All groups share one centre, and each spreads out both ways along 9 directions, with some noise.
Known rows, each followed by its group:
[-3,-5,6,10,-6,-12,8,-8,3,-12,10,17,16,10,-20,5,12,-5] -> z407
[-13,-14,3,7,3,1,3,-18,-14,-4,-3,22,13,3,-12,-2,0,-3] -> z72
[-18,-4,5,-16,14,-8,-4,-16,-5,4,-22,-2,-3,1,27,6,-24,-8] -> z786
[-7,5,1,19,11,9,-8,-14,-28,0,-5,5,-6,-9,1,12,16,-16] -> z407
[17,2,-15,11,2,0,-14,3,-25,-5,6,-17,-7,0,-6,-4,0,-19] -> z801
[12,1,-5,2,5,-19,-11,-1,-12,7,2,4,1,5,-14,3,11,-21] -> z452
[22,6,-13,14,-6,-25,2,4,6,8,-2,-21,-9,1,2,6,4,2] -> z452
[4,-3,-7,-7,1,12,2,4,-2,-12,11,4,13,-2,-2,-13,-4,0] -> z801
[5,11,-1,12,-7,-14,-3,-4,-3,-5,16,-6,-20,7,-4,12,-4,-15] -> z964
[1,-11,-5,-3,-5,-12,0,5,8,0,2,-6,-3,6,-5,-5,-7,2] -> z407
[10,14,-17,-18,14,8,-2,13,4,14,-6,-4,-3,-17,23,-8,-5,5] -> z964
[-1,1,10,-16,3,-3,-11,4,1,1,-13,-2,2,13,-2,0,-13,-7] -> z392
[-2,2,-29,15,0,28,-2,28,3,-21,0,-20,-10,-13,5,-7,-7,20] -> z801
[-24,-2,7,-1,12,12,9,-11,1,-10,8,6,5,-19,23,15,22,-6] -> z407
[7,-5,-9,-12,-6,-19,-8,23,17,-4,8,-4,-7,17,-19,-6,-12,-3] -> z452
[-7,-13,-35,10,14,21,7,9,-8,-4,-3,-4,6,-29,17,-13,7,14] -> z964
[-24,-4,-7,-3,15,16,-3,5,1,-6,-16,17,9,-10,3,3,5,5] -> z964
[11,11,-11,-16,-5,7,-2,12,6,-4,14,12,3,10,-10,-17,-28,3] -> z964
[-17,-11,-5,-13,13,14,8,-4,1,-10,-3,19,29,-11,9,-8,4,4] -> z392
[-8,-3,5,-18,3,-8,4,5,16,-2,29,0,-6,-8,15,6,14,-15] -> z72
[-3,-2,10,2,4,34,-3,-12,-28,-12,1,0,13,-6,5,-8,4,-6] -> z964
[10,-6,1,-10,10,-2,-7,-8,-19,8,2,-20,0,-9,22,-4,6,-21] -> z392
[7,-6,-12,17,-1,-29,-3,2,-2,-2,3,4,2,8,-24,7,15,-13] -> z452
[-27,-9,-1,31,8,1,0,-18,-18,-7,-7,5,-11,-11,3,21,19,-8] -> z407
[-6,-15,-2,7,-7,-2,20,-10,13,-4,-1,5,13,-4,4,-6,-2,22] -> z452
[-14,-4,6,-2,4,-4,4,-4,8,-15,6,9,11,1,-1,10,13,-8] -> z392
[6,17,-15,4,16,22,-3,1,-16,5,-16,7,12,-18,9,-1,8,5] -> z72
[-3,-3,-19,21,9,10,-19,8,-27,10,-12,9,-14,-6,-19,-3,8,-5] -> z801
[-2,1,-20,-7,4,-18,1,0,5,14,9,15,-11,-3,4,-5,-14,-4] -> z964
[28,39,-10,-13,11,-13,-22,13,-7,13,-8,-8,-11,7,3,8,-12,-21] -> z392
[-16,-33,-3,2,1,5,15,-5,4,-18,3,-2,25,-8,5,-9,13,8] -> z392
[-11,-2,-13,28,7,-8,1,-20,-20,-1,-17,27,9,1,-19,7,1,0] -> z72
[13,24,-16,10,8,18,-6,5,-13,-3,-18,0,6,-6,1,-1,-8,9] -> z452
[8,11,-6,-1,9,6,1,-9,-13,9,8,0,-2,-16,18,1,6,-9] -> z964
[-3,12,-15,-2,6,-12,5,10,19,-3,14,20,3,-6,-5,9,10,-4] -> z407
[-15,-7,-15,2,7,-16,-1,10,15,14,-9,0,-21,-10,9,8,2,6] -> z801
[-9,29,10,-5,5,10,-1,1,9,-8,20,-4,-24,-11,26,24,6,-13] -> z964
[1,22,11,6,-3,11,7,-10,5,-4,-23,11,14,7,0,6,-14,21] -> z452
[-27,8,-12,4,6,20,3,6,8,-1,7,33,-14,-14,-1,4,-3,11] -> z392
[10,17,-2,-14,-4,4,-5,20,12,-18,32,-15,-10,4,4,3,-3,-14] -> z72
[-16,-8,-6,10,3,-7,8,9,18,-6,5,-14,-12,-16,15,17,24,4] -> z72
[-2,1,-20,-5,19,-7,-7,-4,-12,20,-13,-4,-11,-18,25,0,-5,-7] -> z786
[-31,-4,-22,3,12,0,-8,-1,-4,-5,-2,21,-21,-3,2,3,-27,-4] -> z72
[4,-21,-6,-6,-13,-1,8,13,12,-26,29,-14,11,7,-8,-16,-3,-1] -> z786
[-1,-18,16,5,-7,25,-6,-2,-22,-16,12,-22,-2,3,-2,-10,5,-9] -> z407
[-17,-12,-8,-14,3,20,4,1,-3,-19,29,13,2,-6,7,-14,-12,-8] -> z72
[4,17,-24,24,3,8,-9,20,-4,-12,-3,0,-9,-3,-16,8,5,4] -> z801
[10,17,-27,7,13,-12,-6,5,-6,2,-14,-13,-8,-8,14,8,-10,-5] -> z786
[-4,-10,-20,32,6,3,-1,-5,-17,4,-33,-4,2,-9,-4,-1,3,16] -> z72
[-5,9,9,-3,-6,12,-2,9,7,-34,14,2,13,16,-13,4,-8,-6] -> z786
[10,-18,-9,9,-11,7,1,13,-2,-6,7,-2,9,5,-26,-21,3,12] -> z801
[-20,-1,-8,-3,10,-2,9,-10,6,-19,2,10,13,-4,14,8,-7,-3] -> z786
[-7,2,-19,26,4,4,8,0,0,-10,1,-9,-6,-18,11,11,16,7] -> z452
[-4,-26,-5,15,-9,4,13,1,3,-4,1,-26,-7,-9,10,-9,6,19] -> z786
[14,6,-22,9,-1,-9,4,15,9,-6,15,-14,-4,-9,3,3,13,-1] -> z407
[1,11,7,-5,-3,-2,-1,1,4,-22,18,8,10,13,-12,8,0,-14] -> z801
[15,-8,1,-12,-8,-17,4,8,17,1,-9,-23,8,12,4,-9,-15,10] -> z407
[5,20,-10,15,-1,-9,-7,10,5,-8,1,-13,-18,2,-1,17,1,-5] -> z964
[-26,-9,-7,-2,-1,4,3,21,28,-25,-2,-2,-1,3,-1,5,-9,15] -> z392
[22,3,-2,-11,0,4,-1,14,2,5,10,-30,-1,-10,16,-7,12,-5] -> z72
[0,-5,-11,15,-11,-16,5,16,21,-13,-2,-8,0,11,-17,5,-1,14] -> z392
[-13,-20,-3,3,4,17,6,-6,-15,-2,29,-17,-20,-26,29,-5,16,-12] -> z392
[-40,-16,-7,5,7,11,0,6,9,-18,5,6,-15,-9,9,10,0,2] -> z964
[-11,15,19,-2,-7,21,-12,13,5,-29,3,-1,-5,18,-14,11,-9,-4] -> z392
[1,20,-18,-8,17,-17,-4,4,5,-4,12,23,7,-3,-2,13,5,-22] -> z786
[-12,1,-7,-19,6,7,-5,9,8,-16,3,3,3,4,8,-3,-22,-4] -> z786
[-28,-25,-4,11,2,0,-11,10,-2,-14,5,-19,-27,-4,4,9,7,-11] -> z452
[10,-8,-26,-5,3,-2,-5,16,-4,-4,9,-35,-18,-10,22,-12,-17,-5] -> z801
[6,13,-9,12,-2,8,1,10,1,-20,15,-6,0,-3,-5,8,10,-4] -> z392
[3,7,16,-26,7,5,-21,1,-12,19,-18,-11,-15,8,14,-4,-23,-13] -> z452
[11,13,19,-6,-5,-10,-15,0,-4,0,-5,-3,-3,22,-15,8,-8,-16] -> z72
[-5,19,-6,-12,16,8,-19,8,-8,14,-19,9,-15,-2,7,5,-17,-7] -> z407
[2,-11,4,15,7,-8,-13,-12,-28,28,-21,-5,-13,-6,-2,3,17,-10] -> z801
[9,-1,-18,10,7,-21,-6,-10,-15,24,-30,10,0,4,-9,-4,-13,3] -> z407
[-20,-6,8,-22,1,6,-1,7,14,-21,17,15,8,8,-4,-3,-10,-8] -> z786
[13,5,14,-2,4,-20,-11,-4,-5,26,-27,-16,-6,4,4,12,12,-8] -> z72
[4,14,-16,-4,6,-6,-18,23,4,-1,4,-11,-21,0,0,7,-4,-14] -> z786
[-16,3,-1,-7,3,-2,0,10,19,4,-8,19,-1,0,-5,5,-2,10] -> z801
[10,8,24,-13,0,4,-2,-4,-1,-6,0,-19,11,5,13,7,6,-12] -> z407
[17,26,-17,-19,8,-2,-18,31,7,-3,16,-1,-7,3,-7,1,-5,-18] -> z452
[3,0,14,-1,-2,-6,-3,-10,-7,-12,10,-29,-7,3,17,11,2,-19] -> z801
[13,29,-34,12,17,-5,-2,7,-3,2,-6,11,5,-13,2,8,4,-2] -> z786
[6,-8,-25,6,-2,-14,6,15,15,-1,8,-10,-2,-6,0,-4,2,7] -> z964
[-4,10,15,2,-5,12,6,-8,5,-4,-18,1,6,6,4,3,-15,18] -> z452

New rows. What belongs after each?
[7,11,2,0,2,-12,-12,4,-3,3,-7,0,-6,11,-11,8,-2,-12] -> z452
[19,9,1,-4,-1,8,-5,19,5,-10,-15,-9,26,9,-16,-5,9,7] -> z964
[7,3,-4,17,-6,1,-6,15,5,2,-17,-28,-17,1,-2,6,2,14] -> z801
[-19,-28,-4,6,-1,-28,5,-12,3,2,9,12,-6,3,-8,4,6,-10] -> z964
[-6,0,11,-31,2,-18,-8,7,16,9,14,6,-10,9,2,3,-5,-20] -> z452
[-8,-10,-24,11,-1,4,9,10,10,-13,-4,15,15,-1,-17,-11,-8,22] -> z452
[0,12,-11,14,12,0,3,0,-4,4,-9,0,3,-19,10,14,25,1] -> z72
[-22,-4,-7,-5,5,15,-16,21,5,4,-17,7,-22,0,-6,-3,-13,10] -> z801
[-8,14,-10,-12,17,-12,-11,0,1,4,-7,8,-9,-2,12,13,-9,-16] -> z786
[10,0,14,2,5,-9,-6,-6,-8,20,-22,-20,-2,-6,12,11,21,-6] -> z72
[-4,3,-16,4,17,15,-20,13,-16,6,-39,-13,-6,-8,8,1,-6,5] -> z964
[-3,14,7,-5,-6,-11,-15,18,16,-18,7,-5,-15,23,-16,14,-15,-12] -> z801
[4,-3,18,14,-15,-12,-5,6,7,4,-15,-12,-8,16,-21,9,11,8] -> z801
[1,-21,-4,6,5,-13,4,-18,-18,13,9,10,8,-9,-4,-6,22,-16] -> z801
[-14,-15,7,-1,2,7,6,-11,-5,-14,9,-1,7,-5,9,1,6,-8] -> z786
[-1,6,-5,11,11,-4,1,-6,-7,-7,-4,0,8,-9,6,14,19,-9] -> z392
[-5,-12,25,-3,-2,21,5,-23,-19,1,-4,-7,9,-5,16,-7,1,1] -> z452
[-11,-3,16,-11,11,19,-11,7,-3,-2,-19,-18,2,-7,18,6,11,-2] -> z964
[-12,4,-3,2,5,-9,-12,9,5,7,-10,-27,-38,-5,23,17,-6,-5] -> z452
[-6,-23,-6,22,0,-7,-4,-5,-18,-13,4,1,7,3,-22,0,19,-13] -> z452
[5,2,10,-9,5,19,-12,-5,-26,7,9,-15,-15,-8,17,-5,-1,-19] -> z392
[-22,2,7,-1,2,22,3,2,8,-15,-1,2,-3,-6,13,7,-5,9] -> z452
[3,-24,-6,-1,2,14,7,-6,-17,-1,17,-16,3,-17,17,-18,9,-3] -> z392
[11,-33,-2,8,-17,-6,9,7,2,-1,20,-27,-5,-2,-4,-16,14,5] -> z786
[-27,-14,8,-26,7,4,7,1,21,-2,-8,0,2,-5,26,0,-13,8] -> z407
[-13,-5,25,-6,-2,-5,-14,3,1,-17,-1,-30,-15,13,9,18,1,-20] -> z392
[-5,6,-23,-1,5,0,0,15,14,8,-15,-12,-20,-11,21,1,-18,18] -> z452
[-4,9,-24,2,11,12,2,17,8,-3,0,-9,-8,-22,20,2,5,10] -> z964
[-19,-12,-9,-2,9,-4,3,-2,6,12,-19,23,4,-6,-1,-4,-6,14] -> z392
[2,14,9,-2,-2,10,-7,14,7,-16,-4,-6,5,9,-9,7,2,0] -> z964
[-2,2,-10,-13,-2,1,1,7,6,-18,37,12,0,5,-6,-7,-14,-13] -> z72
[-9,7,-4,-9,4,2,-8,0,-3,2,3,16,-10,5,-2,-2,-20,-7] -> z964
[20,-2,0,-6,3,9,-4,1,-17,-12,11,-31,11,-5,14,-8,7,-17] -> z392
[-8,3,-8,-4,9,-32,-3,-4,8,-1,16,8,-12,1,4,18,5,-26] -> z801
[-7,21,7,7,3,6,-11,8,5,-4,-17,5,-7,7,-9,17,1,3] -> z801
[-5,-2,-15,2,-2,-15,4,2,10,-9,21,10,-4,3,-8,3,-4,-8] -> z72
[-16,14,-18,2,11,22,-14,22,2,-4,-14,20,-10,-4,-11,1,-10,10] -> z801
[8,-26,-20,0,3,1,6,0,-11,14,1,-25,-4,-20,23,-21,2,6] -> z801
[-2,-27,5,-22,-1,8,2,1,-3,0,7,-10,10,-1,9,-24,-9,0] -> z392
[-2,14,-27,0,15,21,-10,14,-11,-7,-3,9,-2,-11,1,-6,-10,-1] -> z801
[-29,-10,17,-21,8,13,-8,-7,-5,8,13,5,-22,-8,22,3,-4,-17] -> z392
[2,-6,28,2,-9,-9,5,-14,0,-13,10,-32,-2,7,15,15,11,-15] -> z801
[9,26,4,-7,6,-5,4,10,19,-2,11,4,9,-9,5,19,32,-9] -> z72
[-14,-13,-14,-8,1,2,18,3,19,-6,11,17,13,-10,3,-10,-2,17] -> z452
[7,3,-13,-13,0,7,-8,20,5,-5,12,-21,-16,-2,12,-8,-15,-4] -> z72
[7,6,-23,2,10,6,3,-8,-19,-4,16,20,12,-10,-2,-13,-6,-10] -> z72
[-7,3,-28,19,2,-3,7,11,11,-4,8,7,-11,-15,-1,6,7,12] -> z392
[2,7,-1,-14,7,0,-8,-6,-13,4,8,14,2,3,-1,-7,-14,-17] -> z72
[9,-11,11,-23,-6,-7,-8,11,3,-2,23,-13,-3,12,-5,-10,-1,-20] -> z452
[5,10,-14,-3,3,-7,10,4,16,7,-1,3,1,-9,11,-1,-4,12] -> z452
[19,21,-10,5,9,-2,-9,7,-8,-10,-13,-12,15,3,-1,7,3,-8] -> z392
[-1,-10,3,-18,-8,10,-6,18,8,-12,20,-20,-13,6,6,-14,-17,-4] -> z392
[6,34,-34,-3,21,-12,-1,6,6,-3,-1,30,14,-7,-2,10,-3,-9] -> z786
[15,15,-7,-3,5,-21,6,-5,6,15,1,8,4,-5,5,6,7,-5] -> z452
[10,5,-7,-3,4,11,15,-5,0,-9,7,-10,19,-15,23,-6,5,6] -> z801
[-6,-3,21,-5,2,-15,-8,-10,-2,25,-13,8,-15,4,-2,10,8,-8] -> z786
[-6,6,-25,-4,11,15,-4,20,4,0,5,6,-9,-16,6,-5,1,4] -> z786
[-9,-5,-1,14,6,-9,-6,-1,-2,12,-27,-17,-15,-8,11,15,13,5] -> z72
[-6,-8,-2,-2,-1,-17,4,6,20,22,-20,-11,-16,-7,14,5,2,18] -> z801
[-16,-8,-16,-4,11,5,14,-8,5,1,-5,16,14,-15,16,-6,-5,12] -> z786
[-9,3,-17,4,9,6,8,1,2,-10,11,24,15,-14,-3,1,14,0] -> z452
[4,-14,-21,26,4,1,19,-19,-13,7,-15,0,16,-20,10,-8,10,21] -> z452
[27,18,4,1,-3,-25,-9,4,1,12,-10,-5,4,15,-15,7,4,-8] -> z72
[-7,9,-2,17,5,8,-6,4,-5,-19,-11,-12,-1,-2,2,16,9,-3] -> z392
[-3,-8,-26,-3,8,-20,6,1,8,23,1,13,-7,-16,9,-4,3,2] -> z392
[-1,17,1,15,2,21,-9,3,-12,-21,-14,-16,-3,1,4,11,-7,1] -> z786
[13,-1,1,-13,-9,-7,-5,6,2,2,7,-2,-3,16,-11,-13,-21,-4] -> z964
[27,-2,0,-11,0,-10,4,-9,-8,6,4,-23,12,-2,18,-11,-4,-7] -> z801
[-25,4,-1,-4,4,3,-13,20,19,4,-20,-6,-31,0,9,14,-12,10] -> z801
[13,3,4,8,1,-16,-8,-8,-15,6,-2,-23,-10,2,7,9,6,-18] -> z801
[-5,-14,4,15,-16,0,3,10,12,-18,-8,-7,3,18,-26,-2,-5,19] -> z392
[-22,-22,-24,-4,5,14,7,5,1,-15,25,2,-9,-17,16,-14,-11,2] -> z72
[-10,-2,-11,-16,5,8,-17,18,2,7,-6,3,-21,3,0,-10,-25,2] -> z407
[-13,-14,-4,7,8,-8,-1,-14,-11,12,-20,1,-5,-5,9,1,-4,0] -> z407
[-18,-15,5,-1,-1,9,-4,13,8,-17,-5,-12,-3,3,-1,4,3,3] -> z964
[4,-3,0,-19,3,1,7,-3,4,12,6,3,6,-9,16,-11,-4,0] -> z452
[9,0,9,12,2,8,-9,-6,-20,8,-35,-8,11,5,-9,-2,3,8] -> z72
[23,20,-14,19,0,-6,-8,7,-11,2,6,-19,-16,-4,0,9,9,-10] -> z392
[-35,-17,-9,-13,4,-8,-2,17,28,-9,11,10,-19,-1,3,6,-6,-1] -> z452
[-10,18,10,-5,2,13,-10,9,2,-16,13,1,-13,5,-1,14,-2,-13] -> z392
[6,14,0,-4,11,17,-6,1,-13,-21,10,-11,13,-8,13,7,11,-19] -> z392
[-7,8,-15,2,8,3,-6,-5,-13,5,5,14,-18,-5,7,-1,-19,-8] -> z964
[7,-11,-31,5,4,-17,-11,14,-9,6,11,2,-13,1,-18,-10,-2,-14] -> z801
[-5,-4,9,-12,8,22,-5,4,-8,4,-7,-15,-2,-12,21,-4,7,-2] -> z72
[-4,8,-31,-7,12,11,12,14,15,-3,10,19,12,-23,10,-8,2,14] -> z964
[-15,-16,-7,-11,2,16,4,-3,-6,-13,15,18,10,-1,-2,-18,-16,-1] -> z72
[-15,-11,13,-14,3,-6,-9,-7,-6,19,9,-3,-32,-4,16,2,-3,-18] -> z392
[-18,-7,17,-6,-1,1,-6,2,7,4,-13,-5,-14,5,5,9,-1,2] -> z801
[1,16,-13,4,19,7,-18,4,-18,11,-33,2,-2,-6,3,5,-4,-3] -> z964
[5,13,11,3,1,5,-10,-2,-8,-6,-21,7,16,15,-18,5,-4,-1] -> z392
[4,19,5,6,6,8,-6,-2,-7,4,-17,7,6,0,-4,9,6,2] -> z801
[10,-18,-25,8,-2,-18,-3,5,-10,-15,33,-21,-10,-1,-2,-8,3,-24] -> z801
[-13,4,-11,10,0,26,8,9,8,-19,-3,-5,1,-10,11,0,-7,23] -> z452
[-3,-18,6,33,-7,-8,1,-19,-19,-4,-25,0,11,12,-25,3,7,7] -> z72
[6,-9,-45,1,13,-8,3,10,-3,14,5,2,-2,-23,10,-16,-1,4] -> z801
[6,10,-10,20,2,-10,-1,-3,-8,4,9,-8,-16,-9,3,14,18,-11] -> z392
[19,5,-12,-8,4,3,-8,7,-12,-5,3,-12,8,3,0,-11,-12,-10] -> z786
[9,11,-13,15,6,-15,3,-3,-2,19,-10,10,-2,-10,-3,10,16,3] -> z786
[-10,-6,-5,8,-4,2,16,-4,13,-10,1,15,16,-3,-4,-2,1,19] -> z452
[21,4,21,-5,-8,6,-11,-2,-15,4,-4,-41,-13,9,14,-2,-9,-8] -> z452
[12,-2,-3,5,4,-16,-6,-9,-16,20,1,-12,-14,-6,10,3,9,-16] -> z392
[-31,-21,6,-7,0,-1,-1,5,16,-5,-17,6,-4,6,-1,2,-11,12] -> z392
[3,-20,-1,2,5,-13,-3,-16,-23,13,8,10,5,-2,-8,-8,15,-21] -> z801
[-4,10,8,-5,7,6,-4,2,2,-19,-12,7,24,9,-7,10,1,-6] -> z392
[-6,-1,21,-7,-8,2,-3,7,15,-2,-11,-16,-8,11,4,5,-8,8] -> z801
[-4,8,-10,-3,4,-31,-7,0,8,7,4,13,-16,10,-6,12,-12,-16] -> z72
[-4,-9,4,4,-5,-9,-1,4,10,-7,-7,-31,-13,3,14,9,-4,3] -> z407
[26,25,-11,-4,10,-29,-8,-2,-6,17,1,2,1,0,1,11,8,-23] -> z392
[-9,10,-13,0,15,-2,-14,4,-7,8,-11,-5,-22,-10,18,11,-5,-11] -> z801
[8,-21,11,3,-5,4,7,-17,-17,7,-1,-20,6,-4,11,-13,5,1] -> z452
[11,-3,-7,12,-7,3,-12,15,-10,-3,-2,-7,-4,10,-25,-8,-1,0] -> z801
[-4,1,0,2,14,16,-5,-1,-12,-22,-12,-19,19,-7,16,7,10,-7] -> z392
[2,-10,-5,21,-5,-10,13,-4,3,-8,6,-3,13,-6,-8,5,26,3] -> z72
[-2,18,-44,7,17,5,-3,22,4,-12,6,-2,-8,-21,14,6,-1,-1] -> z786
[5,-15,-9,-10,-1,8,-3,15,1,-4,-9,-5,15,5,-9,-21,-10,11] -> z964
[13,3,-10,11,9,11,0,-8,-24,-2,5,-6,11,-16,6,-3,19,-10] -> z452
[25,19,13,3,-5,-16,-12,10,4,7,-15,-24,-4,13,-8,14,11,-7] -> z72
[-14,-14,-12,-6,9,23,-2,4,-12,-1,3,23,9,-11,-6,-18,0,2] -> z801
[12,-10,-3,2,-1,-28,5,-10,4,12,-19,-14,7,6,5,-2,-5,6] -> z407
[-13,-3,14,0,4,25,-1,-4,-7,2,-17,4,3,-7,7,1,6,11] -> z801
[2,-12,-9,1,-1,1,3,3,-2,-1,15,-12,-6,-9,8,-7,6,-4] -> z392
[16,7,-17,5,-3,0,-16,4,-22,-5,-3,-5,-9,17,-16,-13,-36,-9] -> z72
